The same things were measured in two ways. Each way mixes the same 10 hidden numbers, adds some noise and spreads widely along 5 directions of its own, which tell nothing about the thing.
(in the rows, 128 means zero)
Some things both ways: the first way, then the second way.
[133 139  65 123 110  88 136 163 136 138  71 125 100 157 176]
[131 130 146 115 127 107 159 122 164 135 132 146  95  90 125 137 150 134]

[153 157 160 119 123 102  28 150 108 123  90  95 151 139 128]
[160 150 160 135 112 160 152 112 139 116 133 190 145  79  93 197 167 102]

[104 124  18 149 101 108 166 197 128 133 125  97 120 109 235]
[140  97 166  97 136 110 115 138 129 142 134 136 127 142 130  82 115 156]

[146 159 129 138 173 121 163 161 142 135  61 117  85 195 137]
[138 115 132 131 139 130 138 109 142 104 131 141 117  99 110 149 115 117]

[103 149 169 153 163 104  80 154  91 119 116 105 152 188  68]
[110 168  85 142 126 132 133 124 126  95 104 111 144 124 113 174 152 115]

[111 126  82 133 146  85 105  90 106 123 177 159 136 140 135]
[126 137 131 153 117 108 130 147 129 108 153 122 110 102 132 165  94 110]

[ 59 115 122 181 166 133 121 190  80  62 111 130 149 148 128]
[135 140 132 122 164 127 163  98 114 116 129 139 175 122 158 142 138 141]

[116 140  38  98 175 100 167 154  88  53  82 123 144 162 142]
[145 191 118  97 146 113 132 164  96 181 144 145 124 159 113  97 143 129]

[114 109 128 134 141 108 141 168 157  93  79 111 115 117 175]
[147 158 134  87 139 162 144 130 142 133  93 129 120 111 105 129 165 133]

[137 171  69 130  91  88 174 156 136 211 119  92 111 153 151]
[ 90 103 113 118 118  98 108 135 146 110 156 147  45 118 125 129  73 144]

[167 140  99 105 120 132 138  92 157 154 135 142 106 137 159]
[145 139 151 133 127 120 130 132 132 163 151 154 129 112  97 163 128 101]

[115 124 131 147  91 133  80 118 143 170 123 110 135  61 161]
[146 167 131 108 155 130 158 109 115 124 154 166 129 104  94 140 118 122]

[150 145 113 117  75 114 143 135 219 186 124 136  90 111 149]
[138 142 146 127 131 114 162 109 159 143 150 179 121  86 100 218 173 108]

[126 148 138 102 102 154 125 127  77 145 209 152 123  93  67]
[127 105 148 129  95 109 117 125 151 126 108 140 129 129 144 152 132 120]

[156 143 133  99  75 158 147 134 120 185 167 127 108 110 128]
[143  74 150 139 125 144 114 128 121 141 136 111 125 166 175  65  78 125]

[ 48  99  65 136  73  81  77 148 100 112 138 126 182 142 176]
[139 113 149 164 117 163 178  93 125 137 172 152 163 102 169 181 149 105]

[ 97 125  83 112 120 131 102 119  69  92 151 129 174 129 123]
[112 192 115  82 122 144 128 130 108 162 109 138 114 142 106 102 162 145]

[ 75 136 119 108 135 116 185 126 173 106 115 203 118 155  97]
[112 131 114 141  99 153 146 113 133 125 123 127 137 118 149 138 184 132]

[125 125  50  90 119 103 148 167  85  94 163 109 127 158 120]
[138 135 132  98 120 141 119 156 129 135 109  99 101 166 152  96 129 138]

[174 164  58 117 159  62 178 140 152 168  99  93  95 170 179]
[131 161 105 138 133  93 106 149 139 129  94 113 110 144  75 150 148  91]

[143 136 212 129 131 169 101 128 135 147 139 147 105 133  54]
[135 114 146 146 121 108 142 120 177 126 131 150 119  74 122 221 140 111]

[102 124 144 169  69 107  99 163 155 219 126  89 129  99 193]
[137 122 141 144 137 126 160  80 140 109 137 164 152 111 118 211 143  85]

[102 147  33 114  83  97 176 141 103 141 167 110 115 101 171]
[139  94 153 162 123 115 138  86 165 126 110 169 160 101 113 207 160  87]

[191 139  53  52 167 140 189  89 123 139 151 162  72 174  76]
[127 177 109  82 142 103 125 170 114 148 142 108  42 179 122  78  89 122]

[113 141  35 140 102  91 149 111 101 176 165 138 121 102 194]
[129 119 139 161 133  67 133 116 125 128 136 137 138 124 133 128 108 102]

Other things, the second way, with their names:
(329): [170  77 168 171 100  78  69 170 130 179 149 125 170 142 119 127  87  86]
(9): [ 81 110 126 135 121 143 146  74 130  77 142 172 135  77 109 140 147 160]
(349): [132 144 136 128 119 128 152 118 139 131 142 158 140  89 127 184 144 134]
(288): [141 101 138 108  97 105  98 145 161 162  97 116 123 135 102 116 164 123]
(236): [136 135 122 109  85 141 119 143 132 119 124 118 113 126 129 141 128 133]
(106): [ 75 182 101 139 168 104 191  50 153 100 113 199 110  82  91 225 193  99]
(351): [104 179  97 100 101 142 141 126 135  80  97 138  67 142 124 151 164 124]
(442): [129 109 127 126 107 139  99 129 133 128 111 113 130 135 109 121 124 121]
(262): [118 157 124  96 125 139 141 151 129  95 125 128 125 102 145 158 164 183]
(414): [150 128 138 120 119 128 118 143 140  93 116 140 134  96  92 156 140 138]
(446): [152 121 160 138 113 118 137 117 143 146 118 160 180 119 144 168 177 113]
(108): [136 127 129 124 145 132 132 115 128 117 113 130 123 123 123 126 111 118]
(168): [141 153 123 142 136 106 131 129 133 129 141 147 116 110  84 171 117  92]
(149): [103 100 121 118 121 121 115 121 137 105 110 103 113 141 150 106 115 144]
(130): [159 101 141 152 108 139 119 138 151 162 125 129 169  90 123 142 154 122]
(364): [116  89 155 112 182 155 140  78 123  90 121 144 152 137 107 149 100 129]
(18): [136 166 127 117 123 133 141 137 113 153 124 128 132 131 126 123 148 124]
(520): [146 112 143 111 110 166  98 142 143 158 124 159 141 107  82 132 137 143]
(393): [ 99 107 120 125 122 132 111 129 144 161 143 132  88 115 114  97 113 143]
(478): [119 121 119 137 144 113 104 134 144 151  78 102 142 158 130 118 148 112]
(283): [122  93 143 145 148 138 146  97 119  87 133 118 129 128 144  93 119 125]
(513): [129 125 138  93  68 130  80 158 136 103 101 128 126 106  88  91 152 176]
(285): [159 121 166 123 120 131 126 128 139 166 122 139 139 145 116 166 135  90]
(96): [191  97 160 168 106  90 106 173 142 166 137 105 173 143 151 177 125  84]
(314): [113 119 125 119 135 147 124 100 119  86 119 135 114 130 105 130 100 127]
(425): [115 108 121 124  59 121  65 155 145 152 117 123 124 124 112 130 118 138]
(66): [115 153 118 126 143 121 141 110  94 157 178 163 142 124 120 136 104 129]
(251): [115 143 130 144 139 105 131  99 152 155 111 171 138 113  76 169 161  92]
(315): [137 111 124 154 132 136  87 143 140 141  92 108 161 140 105 124 124 105]
(27): [122 127 100 144 107 114  68 167  95 149  91  51 135 188 123  33  98 117]
(45): [145  49 150 160  98 145  92 137 150  70 134 128 130  95 151 150  70 137]
(416): [123 169 119  95 142 128 147 122 128 123 131 148 115 128 102 164 142 131]
(101): [150 101 137 185  89 116  82 148 110 116 120 126 203 113 111 111 134 118]
(287): [115 140 126 142 137 110 124 124 133 157 149 149 146  91  96 160 131 127]
(277): [124 115 127 127 144 111 127  97 126 112 117 130 153 131 114 138 122 110]
(119): [132  72 185 134 151 166 178  66 156  85 161 196 108  63 128 144 111 140]
(420): [180 119 128 139 124 112 136 146 143 121 118  85 142 125 138 141 125  97]
(265): [132  93 128 117 111 156 131 120 118 106 136  89 108 153 164  93  98 130]
(422): [ 94  39 142 169  92  99  73 134 184 120 121 115 120  76 112 140 123 142]
(286): [165 127 143 141 115  87 103 180 140 205 152 118 126 134 135 103 112 106]
(394): [161 101 153 168 119 125 133 121 126 169 157 131 181 105 137 137 121 101]
(279): [135 153 109 111  94 120 113 158 124  89  97  89 134 121 113 126 145 140]
(197): [123  33 152 195 110 128 114 106 148  92 141 129 161 105 171 167  89 113]
(97): [132 129 131 137 144 120 141 119 109 142 138 135 183 102 148  92 132 160]
(201): [126 113 124 123  97  96 113 139 164 138  82  92 139 135 135 130 181 132]

Some of these things the first way, each followed by its name:
[ 89 144 103 142 114  90 120 174 161  92 165 145 130 115  86] | (262)
[144 149  26  61  72 153 189 134 118 144 175 120  86 134  99] | (288)
[135 156  85 107 181 144 222  82 133 111 123 175 104 127 136] | (251)
[ 55 120  79 137 111  76 157 162 126  66  76 107 152 102 210] | (130)
[133 136 149 152 119 131  81 159  71 152 115  74 142 142 140] | (108)
[105  95 205 143 163 137 152 148 179 133  95 163  74 114 132] | (420)
[151 155  90  90 114 150 201  90 129 162 190 149 102  86 156] | (329)
[101 134 197 154 196 125 135 160 145 109  92 156 105 171 101] | (279)
[150 167 142 107  96 137 113 169 103 127 136 123 123 143  98] | (446)
[ 66 151 149 177 134 102  81 151  99 122 120 109 187  74 176] | (101)
[ 88 138 110 133 101 165 130  95 100 141 166 143 154 113 102] | (66)
[163 173 135 120 161 143 107 159 125 109 121 117  93 166  62] | (414)
[ 77 149 170 144  92 120 117 162  82 152 123  76 188 123 154] | (425)
[120 139 110  92  84 165 164 131 127 145 199 164  92 129  56] | (201)
[ 67  79 172 143 147 196  87 152  77 126 154 148 144 149  82] | (265)
[107 130  40 127 154  79 165 105 134 131 124 127 121 129 190] | (168)
[157 153  85  82 127 122 158  98 132 111 133 165 103 182 116] | (18)
[112 116 115 185 170 187 155 161 122 137 159 106 112 136 162] | (364)
[ 64 170  23 160 101 105  88 148  57 117 139 104 180 160 130] | (9)
[ 88 115  47 106 102  89 136 172  79  92 177  91 132 110 149] | (96)
[113 143 125 153 156 147 191 136 128 154 127 140  95 155 149] | (277)
[102 134 152 140 121 155 182 142 150 167 163 165  99 112 110] | (149)
